There are 8 hidden switches. A switch that is on adds its own fixed numbers to the row, and there is some noise. The rows also spread widely along 12 directions, which tell nothing about the answers.
Known rows, each followed by its switches (1 for on, 0 for off):
[ -5   4  -3  -9 -26   0   5 -12  -8  -2   7 -12 -12  -6  21   1  -9  -4
 -30 -12 -30   6  37 -20   0] : 0 0 1 1 1 1 1 1
[  4 -11  17  -9 -15   6 -25   2 -20  17  -1  -6 -26  -2  29   3 -12  -5
   5 -17 -13   3   5  -9  -1] : 1 1 1 0 0 0 1 0
[ 11   7   7 -19  -8   8  -5  29 -14  -3   5  17 -26 -26 -14   6  15  -5
  -6 -10 -14 -33  35 -13  24] : 1 0 1 1 0 0 1 1
[-19  28  17 -24 -13  26  -3  19 -10  -2 -15   8 -53 -30  29   2 -11   9
 -27 -33  -9 -20  28  -8  27] : 0 0 1 1 1 1 1 1
[  0 -17 -18 -20 -17   3 -15   7 -18  -5 -14   3 -14 -24   5  -6   3   8
  12   6 -21 -19  29  -9  -3] : 0 0 0 1 1 1 0 0
[ -8  12  17 -23  -3 -12  23   0  -5  -7 -35   0 -51 -46  30  -7 -15  35
  -8 -24 -15  -6  13  29 -10] : 1 1 1 1 0 1 1 1
[-13  -8  18  -2  25  29 -45   6 -25 -11   6  13 -10 -30  26   2  22 -16
  -4  -5  15 -28  23   2   2] : 0 0 0 1 1 0 1 0
[-21   7   6 -24   8  -8 -36 -16 -16   7 -37  22 -21 -21  -4  -4  15  32
 -13  -9 -19 -24  15 -11  -6] : 1 0 0 0 0 0 0 1
[-20   7   2   7   4   3 -19   0  -8  -9  -6   6 -14 -29  22 -19  26  -9
 -10  -3   8  -8  37  16 -11] : 1 0 1 1 1 0 1 1
[ 14  -7   7   5 -31  -9  15   2 -17  22 -17  17 -34  -3   6 -20   0 -17
  34 -16  29   7  -1   3  22] : 1 0 1 1 0 0 1 0
[  4  -6 -11  -9 -15 -18  21  12  11   2   3   9 -21 -28   0   7  -1   2
  -4  -3 -26  -3  16  -1  -4] : 1 1 0 0 0 1 0 1
[ -6  -1 -12  -9 -16   1  -5  18   8   6 -13   0 -33 -36  17 -15  -5   7
  23  -8 -12 -11  16  21  -6] : 1 0 0 1 1 1 1 0
[  7  -7  14  -5   2  12 -19  -1 -19  -4   8   9  -7 -18  11  12  15 -21
  -7 -11  10 -13  23  -5  13] : 1 1 0 1 0 0 1 0
[  8 -28  18   9   6   6 -36  15 -26  12  26  -6 -18  -5  24 -13   2 -14
  21  -4 -22  -2  16   5 -17] : 0 0 1 0 1 0 1 1
[ -5  -3  41   1   1   5   0  -8 -27 -16  -4  -8   2  -1   3 -11   6   1
   1 -20  11  -3  34 -21  21] : 1 0 1 0 1 0 1 0
[  5 -22  22  19  12   0 -29  13 -37  -2  11  13 -11  -8  18 -20  36 -34
  11   7  27   0  23  16  -8] : 0 0 1 0 1 0 1 1
[  6 -12  26  19  -7  -3   0  10 -20 -15   4   3  -6  -4  11 -16  23 -26
  19 -11  38  12  19   6  14] : 1 1 0 0 0 1 0 0
[  5 -13  29 -13 -18   2  13   4 -33   3 -21   5 -32  -9  21 -13 -13   0
   7 -14   6   1  -2 -12   8] : 1 1 0 1 0 1 1 0
[ 10 -14  34   1   9 -36 -13 -24 -20  -3 -15  13   1   3 -35 -23   9  26
  10  -4 -15   2  10 -15 -14] : 0 0 0 0 0 1 0 0
[ -3 -36   9  13 -16  21  -3 -10   3   9  40 -22   5  -2  31  -5 -35  -8
  33 -22 -35   7   9 -33   0] : 1 1 0 0 1 1 0 0
[ 10   5   8  -3   3  -7 -23   6 -13   9   3  17 -26 -16  -9   3  15  -5
  -5 -14  -9 -17  21   9   4] : 1 0 1 1 0 0 0 1
[-22 -21  -6  -3  -7  22  -5  -1 -17  -7   0  -5  -6 -26  36 -16   6  -8
   8   1  -8 -15  28 -12  -5] : 1 0 0 1 1 0 1 1
[  2   5  15 -16  -6   0 -13  13 -19  -6 -15 -15 -37 -15  19  -9  -7  15
   5 -22 -20  -7  21  15  -1] : 1 0 0 1 0 0 1 1
[ -6 -27  -5 -22   6  15  -8  -1 -17  -6  -3  13  -4 -48   9   6   5   8
  14   6 -19 -36  23 -13  -2] : 1 1 0 1 1 0 1 0
[ 30 -36   0   0 -14   2  15  22 -24   7  42  -4 -11  -3  17  26 -12 -40
   2  -5 -17   3  14 -13  11] : 1 1 0 0 1 0 0 1
[ -2  10  19 -15 -16  10  -8  29 -11 -21 -10 -27 -27  -9   9 -15 -10  15
   9 -19 -23 -10  31  -5   5] : 1 0 0 1 0 0 1 0

New rows. What belongs after each?
[-19  -1   6 -34 -20  16  -4   2 -30  -1 -38   0 -35 -22  22 -12  -9  25
   1 -17 -18 -22  24 -19  13] : 1 0 0 1 1 0 1 1
[  8 -23   2  -3 -25   1  14  -1 -20   7  -4  -6 -27  -6  23 -14 -16  -3
  28 -19 -14   8   6  -3   3] : 1 1 0 1 0 0 0 1
[ -7   9   3  -2 -11   1 -21   6   5 -11  -2 -11 -15 -10   8 -14   2   4
   0  -8 -18  -1  28  -3  -9] : 0 0 0 1 0 0 1 0
[ -6  -1  13  -2 -20  15 -13 -15  -4   6  -6  -8 -18   1   8 -21 -23  17
  35 -36 -17  -2  12 -26  19] : 0 0 0 1 0 0 0 0
[-17 -21 -17   7 -10   8   5 -11  18  11  -9   1 -22 -46  27 -30 -16  17
  67 -18  -9  -5   2  19  -9] : 1 1 0 1 1 0 0 0
[  7  -9   1  -5   3  -3 -11  -6  -7  -3  -3   5 -12 -30  16   8  12 -10
   1  -8   6  -6  18  20  -4] : 1 1 0 1 0 0 1 0
[  8  17   9 -20 -12 -20  24  41   3 -22 -28  -6 -47 -35   2  -5   1  22
   4  -9  -4  -6  27  30   7] : 0 0 1 0 0 1 1 0
[-24  26  38 -25   9   4 -20   3 -19  -7 -39  24 -39 -28  -9 -22  10  38
 -22 -22 -11 -32  19 -13   7] : 1 0 0 1 0 1 1 1
[  1 -11  -3  -8 -11  -1 -23 -13 -29   8 -11  10 -14  -2  20   6   6 -12
 -10  -1   2  -2  12 -12  -4] : 0 0 1 1 0 0 0 0
[  1 -26   4 -18 -19  -6 -24  -3 -29  28 -16  -1 -21   3  15  -8 -20  11
  15  -2 -34  -2  -5 -24 -14] : 1 0 0 0 1 0 1 0
[ 26 -47   4 -21  -4  -7   7  15 -36   1   0  -4 -16 -20  24  17  -5  -8
  21  10 -11  -9   1   3  -6] : 1 1 0 0 0 0 1 0
[  1 -14   5 -11  -7  -1 -18  -9 -16  -5 -14 -11 -12 -15  24   7   2   7
  17 -18   1   0  20  12   5] : 1 1 0 0 0 0 0 0
[ 20  -5 -19 -21 -24 -28  10  22  -8   5 -18  -7 -28  -9  10  17  -2  -8
  -8   6 -11   6  11  16  -4] : 1 0 0 0 0 0 1 0
[ 15 -40 -17  11   1  -3  12  25 -21 -14  33   8   8 -11  21  22  22 -60
 -10  31  20   0  17  -6  -2] : 0 0 0 0 1 0 0 0
[ -6 -11   4 -17  -3  15 -38   9 -31  16 -12   9 -32 -11  40   9  -3 -16
 -16   1  -4 -14  -4  -7 -11] : 1 0 0 1 0 0 1 0
[ 22 -10  43  -4   2  14 -13  -3 -20   0  19   7 -13 -13 -12   0  -5   3
  28 -33 -11 -18  22 -17  27] : 0 1 1 1 0 0 1 0
[ 29  -9  10 -17 -10  -9 -16  43 -30  -3  -6   6 -33  -4 -11   8   9  -6
  18  -4   0 -12  15   5  17] : 0 0 0 0 0 0 0 0
[ 12  -8   4  -1 -15 -21   5  16 -20   9 -15  16 -26 -12 -11 -21  10 -11
  19   6   8   0   7   9  -4] : 1 0 0 1 1 0 1 0
[ -4   2 -13 -27  -5  15 -37  24  -9  18  -7  22 -34 -28  13  18  12  -6
  -7  -6 -14 -33  17  -4  14] : 1 0 0 0 0 0 1 1
[ 23 -11  15 -11 -15  -8 -21   5 -18  12   8   2 -14   6  -9  16  -6  -4
   5 -20 -18  -1  11 -16  14] : 1 1 0 0 0 0 0 0
[  7 -11  35  15   7  15 -21  42 -23 -29  19  -5  -8 -12   6 -17  34 -28
  26  -3  27  -7  33   9  10] : 1 1 0 0 0 0 1 0
[ -2  -3  28 -31  -9   8 -11  20 -35 -14 -25  -2 -31 -18   5  -7  -4  21
  -2  -7 -20 -20  19 -22   3] : 1 1 0 1 0 0 1 0
[  4 -31  11  -1   9  14 -14 -34 -24  -7  16 -17   3 -22  42   8  -3  -6
   7 -20  -9  -1  30  13  -4] : 0 1 0 1 1 0 1 1
[ -4 -20  17   5  11   7 -22 -10 -19 -26   0 -21   6 -20  17 -24  12   8
  29  -6  -2  -6  39  15 -11] : 0 0 0 1 1 0 1 0
[  1 -16  -9  -9   2  -5 -13 -14 -10   1 -14  15  -7 -35  20  12  19  -2
  -1   4  10 -15  21  11   0] : 0 0 1 0 0 1 1 0
[  6  -8   7   9   6  -1 -25 -27  10  24   8   6 -22 -36  38   7   0  -3
  21 -37   6   0  11  44   0] : 1 1 1 0 0 1 1 1
[ 23 -25 -14  -4 -26   2 -27   4 -24  12  17  -6  -7  -8  13   0  14 -22
  15  -1 -22  -3  37   2  -7] : 1 1 1 1 0 0 1 1
[ 14   2  23   6 -11   9  -8  18 -26 -13  17 -14 -22  -3  28   2  14 -33
 -10 -22  13  10  38  17  12] : 1 1 1 1 0 0 1 1
[ 13 -13  15   2 -17  -9  -9 -11 -39   2  -4   3  -3  13  11   4  17 -28
  -8  -5  27  12  25 -11  20] : 0 0 1 0 1 0 1 0
[ -1 -30 -10  15 -12  11 -43 -53  -7  11  21 -12  33   2  38  13  15 -32
   8 -12  11  13  30  -6   2] : 1 1 0 0 0 0 1 0
[ 14   7  28   1 -24  -3 -22  38 -14  -7  -6 -18 -40   4   7 -27   2  -1
  34 -23   1  16  21  18   6] : 0 1 0 0 0 0 1 0
[ 16  -2  16  -6  -3   0 -28 -12 -21   4  17  18   5  -2 -32   1  22  -4
  -8 -11 -26 -20  43 -31  16] : 0 0 1 1 0 0 1 1
[  4  -9  20 -14  -1   7 -16   4 -22   7 -10   7 -25 -28  18   8   2   2
  15 -22   6 -15  17   8  17] : 1 1 1 0 1 0 1 0
[ -2  -1 -11  14 -20   6 -56  -5  -8  25   3   3  -7   6  21  -7  22 -35
  12 -12  23  10  21  10   7] : 1 0 0 0 1 0 1 0
[-30 -11   2 -15  -3   9   2 -41 -17 -21 -39 -25  -5 -32  42 -24  -4  39
  16 -20  -7  -7  37  10  -7] : 1 0 0 1 1 0 1 1
[ 30 -34 -16 -16 -10 -42  -7   1  -8  15  -8  17 -12 -26 -32  -1   4  23
  29  14 -43  -5  11  11 -25] : 0 1 0 0 1 1 0 0
[  4  -7  -2 -12 -12  10 -21  -8 -14   2  -6  -6 -18 -18  17   2   0   8
  20 -30 -13  -9  29   9  11] : 1 1 0 1 0 0 0 1
[ -5 -13  19   9   1   3   9  -7  -5   5   5   9  -8 -12  19  -2  -2 -17
   9 -10  17  -3  -1 -12  12] : 1 0 0 0 0 0 1 0
[  6 -15 -10  11 -21  -5 -20 -19  -6  20   4   9  -5  -9   7 -21  17 -15
  27  -9  -4   8  21   6  -6] : 1 1 0 1 0 0 1 1
[  6 -15  -2   2  -2   3 -13   5 -12   9  10  -1 -22 -21  27  -3   3 -15
   8  -5 -11  -9  17  15 -12] : 1 0 1 1 0 0 1 1
[ 10  -2   0  -8   0 -10 -15 -20   3   3   5   2  -6 -19  -2  19  -1   2
  -8 -21 -17  -4  19   5   0] : 1 1 0 1 0 0 0 0
[ 14 -15 -27  -2 -33 -15 -35   3 -17  16  -6   4  -9   5   2  -1  18 -20
   9   4   1  10  27   3   1] : 0 0 0 0 1 1 0 0
[ -3 -18 -35   1 -21 -15 -24  16  13   7  -2   6  -6 -33 -14 -24  23   9
  49  12 -26 -10  36  12 -20] : 1 1 1 0 1 0 0 0
[  4  -9  19  -2 -13  22  -6   4 -17  14   4   9 -29 -19  24  -1  -9 -14
  24 -28   9 -10   6  -8  23] : 1 1 1 1 0 0 1 0
[  1 -15  12  -5  -7   8 -43 -14 -40 -10 -10   4   0  -5  11 -17  36  -9
   4  -5   6  -5  45  -3   1] : 0 1 0 1 0 0 1 1
[  8 -16  11   9 -16  17 -36  -3 -23  14  17  -6 -17   0  31 -13   4 -24
  22 -24   0   6  19   6   3] : 1 1 0 1 0 0 1 1
[-18 -10   9  -4   7   5 -32  -6 -22 -21 -24  -9   0 -26  12 -31  24  18
  22   1   1 -13  39  15 -17] : 1 0 0 1 1 0 1 0
[  0  -2  -2 -11 -30   6   2   3  -5  14   0   6 -21 -11  11   0  -4  -4
   2 -18 -13 -10  25 -21  22] : 1 0 1 0 0 1 1 1
[ 10 -10  -6   2 -17  -6   0   6 -11  15   5  -7 -30  -6  25  -5 -17 -12
  13 -19 -14   8   9  16  -3] : 1 0 0 1 1 0 0 1
[-13 -21   1  16  -7   8   9  -3   4  12   1  13 -19 -27  33 -14  -4 -14
  39 -11  19   2  -5   0   4] : 1 1 1 0 0 0 0 0
[ 36 -32  -5   6 -22   5 -17  11 -30   8  27  -3  -4   1   6   4   9 -37
  28  -2   3  -1  31   0  14] : 0 0 1 1 1 0 1 0
[ 15 -16   1   6   9  15   1  -8   5   4  40   2   4 -27  12  30  -9 -29
   1 -20  -3 -17  19  -1  21] : 1 0 0 1 1 0 1 0
[-17   0   5   7 -11  15 -31  -8  -2  18  -6  23 -22 -16  22 -19   7 -14
  12 -12   8  -1   3 -11   0] : 0 1 0 1 0 0 1 0
[  7 -13  11   3 -10  18 -42  32 -31 -16  14  -5   1   3   2 -10  36 -30
  17   3  15 -13  42 -11  17] : 1 0 0 0 0 0 1 0
[  4   2 -12  -8 -38  -2 -17   7  -1  14  -5   7 -25 -14 -11 -23   7   5
  26 -16 -29  -1  36  -7   7] : 0 1 0 1 1 0 1 1
[  3   3  13 -18  -3  -7  -8  54 -16 -16  -5  -7 -40  -9   4   1  -6   6
 -13   4 -26  -7  15  -3 -11] : 0 0 0 0 1 0 0 0
[ 15 -17   4  18  -3  -7 -21   7  -2  14  35   3  -7  -4  12   7   5 -35
   6  -5  -5   9   9   2  -9] : 1 1 1 0 0 0 0 0
[ 11 -22  -1 -29  -8 -11 -21 -12 -30  -7 -15   0   0 -17  -7   6  12  14
  -5   9 -30 -16  30 -13 -13] : 1 1 0 1 0 0 1 0
[-13 -25   9   8 -10  14  23 -17  10   0  36 -23  -2  -8  32  -9 -41   1
   9 -22 -54   5   7 -39 -12] : 1 1 0 1 0 0 0 1
[  6  -8  -3  -4 -13   5 -29  31 -23   3  -3  24 -27 -10   0 -10  21 -23
   4   9   9 -13  14  -6   1] : 0 0 0 1 0 1 0 0
[-22 -18  18  -7  14  15  15  -1 -14 -26  -1 -20 -16 -36  48  -1 -22  10
  -4  -9 -12  -7  10   0 -16] : 1 1 0 1 1 0 0 0
[ 10 -24  26  -9   3  18 -29   8 -22   5  22   4  -7  -8   9   7  -5  -7
  15 -10 -23 -16  12 -29   7] : 0 1 0 0 0 0 1 0
[  4  -6 -14   2 -12 -15  -4 -14   6  20   6  22 -10 -17   5   6  12 -13
  -4  -5 -10  -4  16  -5   2] : 0 0 1 0 0 0 1 1
[-16  19  24 -15   0   6  -8   9  -8  -2 -12  19 -39 -25  14   2  -2   2
 -33 -11  -7 -10   7 -19   0] : 0 1 1 1 0 0 1 0
[ 22  -5  -3  -3  -6 -17  -7  37  -4  11  16   7 -33 -15  -4  10   3 -14
  -1  -6 -18  -5  14  19   0] : 1 0 0 0 1 1 0 1
[  1 -15  15 -17   8  10 -16  13 -17  -7  -8  11 -22 -33  15   7  10   4
  14  -5   1 -21  14   0   7] : 0 1 0 0 0 0 1 0
[ -3 -19   9 -12  -2  11 -13  -3 -26  33   0  31 -35 -23  24  14  -9  -9
   4 -20  -4 -18  -7 -17  15] : 1 1 1 0 1 0 0 1
[ -1 -24   6 -18 -11   1  16   1 -22   7  -6  -7 -28 -14  42   6 -24   5
  -5  -2 -29  -4   1 -16 -10] : 0 0 1 0 0 0 1 1
[ 13  -4   9 -12  -2 -12 -26 -20 -16   8  -1   9  -1  -2 -12  12  18   1
  -9 -13 -12  -9  30 -11  13] : 0 0 0 0 0 0 1 1
[  8 -23  18   2   1  11 -29  11 -21   9  16  -4 -18   0  33   0  -7 -21
   5  -3  -5   0   0  -8  -8] : 0 0 0 0 0 1 1 0
[  8 -34 -22  -6  -8   2 -28 -16 -22  23 -10   7 -19 -13  37   5  -6 -11
  28  -2  -1  -4  -5  14 -12] : 0 0 0 1 0 0 0 0
[-15  18   1   4 -11   2 -15   9   0   0  -8   3 -30 -12  27  -8   6 -19
 -16  -9  13   8  16   8  -3] : 0 0 0 1 1 0 1 0
[-15  -6  25  16  -1  10  19  -6 -13 -16  16   5  -2 -11  14 -18   5 -14
 -11 -10   2  -6  23 -28   6] : 1 0 1 1 0 1 0 1
[  0  -4  17  -6  -3 -17   1  -8 -24  -6 -24 -11 -26  -8  20 -19  -2  12
  -3  -9  -9   8  13  16 -18] : 1 0 0 1 0 0 1 1
[-27  -4 -14  -1 -17  18 -15   3  -9   2 -20  19 -25 -27  25 -29  15  -2
  17  -6  11 -12  24  -6   6] : 0 0 0 1 1 1 0 1
[  1   2   7 -13 -11 -16  -6 -28 -31  -9 -33   5 -12   0   0  -5  15  11
 -14 -16   6   3  29  -2  11] : 0 0 0 1 0 0 0 1
[ 18  12   2  -6 -19  -6 -37  -6  -8  37 -16  13 -50  -4  17  -1  -1  -6
  13 -37   6   5   2  30  13] : 0 0 0 1 0 0 1 1
[ 25 -24   4   7 -16 -17  11  20 -12   9  21   8 -11  -4  -6  -5   8 -25
  13   5 -10   2  12  -1   0] : 1 0 0 0 0 1 1 1
[ -1  -4  -9  10 -31  22 -12   2  -6  20  14 -13 -25   1  47   3 -22 -33
  13 -30  12  13  10   1  17] : 1 0 1 1 1 0 0 0
[  1 -18   0 -12 -10   3  10   1 -21   4 -17  21 -22 -21  17  -4   2 -10
   9   6   9 -12  -1 -14   6] : 0 0 0 1 0 0 1 0
[ -5  12  12   0  -9  14 -29   4   0   4  -2  -9 -22 -12  24   1   0  -5
  10 -32   8  -5  25   8  20] : 1 0 1 0 0 0 1 0
[ 10  -5  13 -19  -1   0 -11 -24 -17  10 -18  11 -28 -34  13   5   1  21
  16 -32  -7 -15  22  17  15] : 0 1 1 1 0 0 1 1
[-13   1 -25  -8 -27  11 -19  14  -3  19   1  20 -17 -12  13   6  16 -28
 -17   2  -4 -11  25 -24  15] : 1 0 0 0 1 0 1 1
[-10   1  -8 -31 -22  -9   1   0 -32  -8 -36  10 -20 -16  -6  -8  11  22
 -17   1 -23 -19  39 -21   2] : 1 0 1 1 1 0 0 1
[ 28  -8  -7 -16  -4 -14 -28   4  -8   7   3  -1 -11 -23   1  26  14  -3
   1  -8  -7 -14  32  26   7] : 1 0 1 0 0 1 1 0
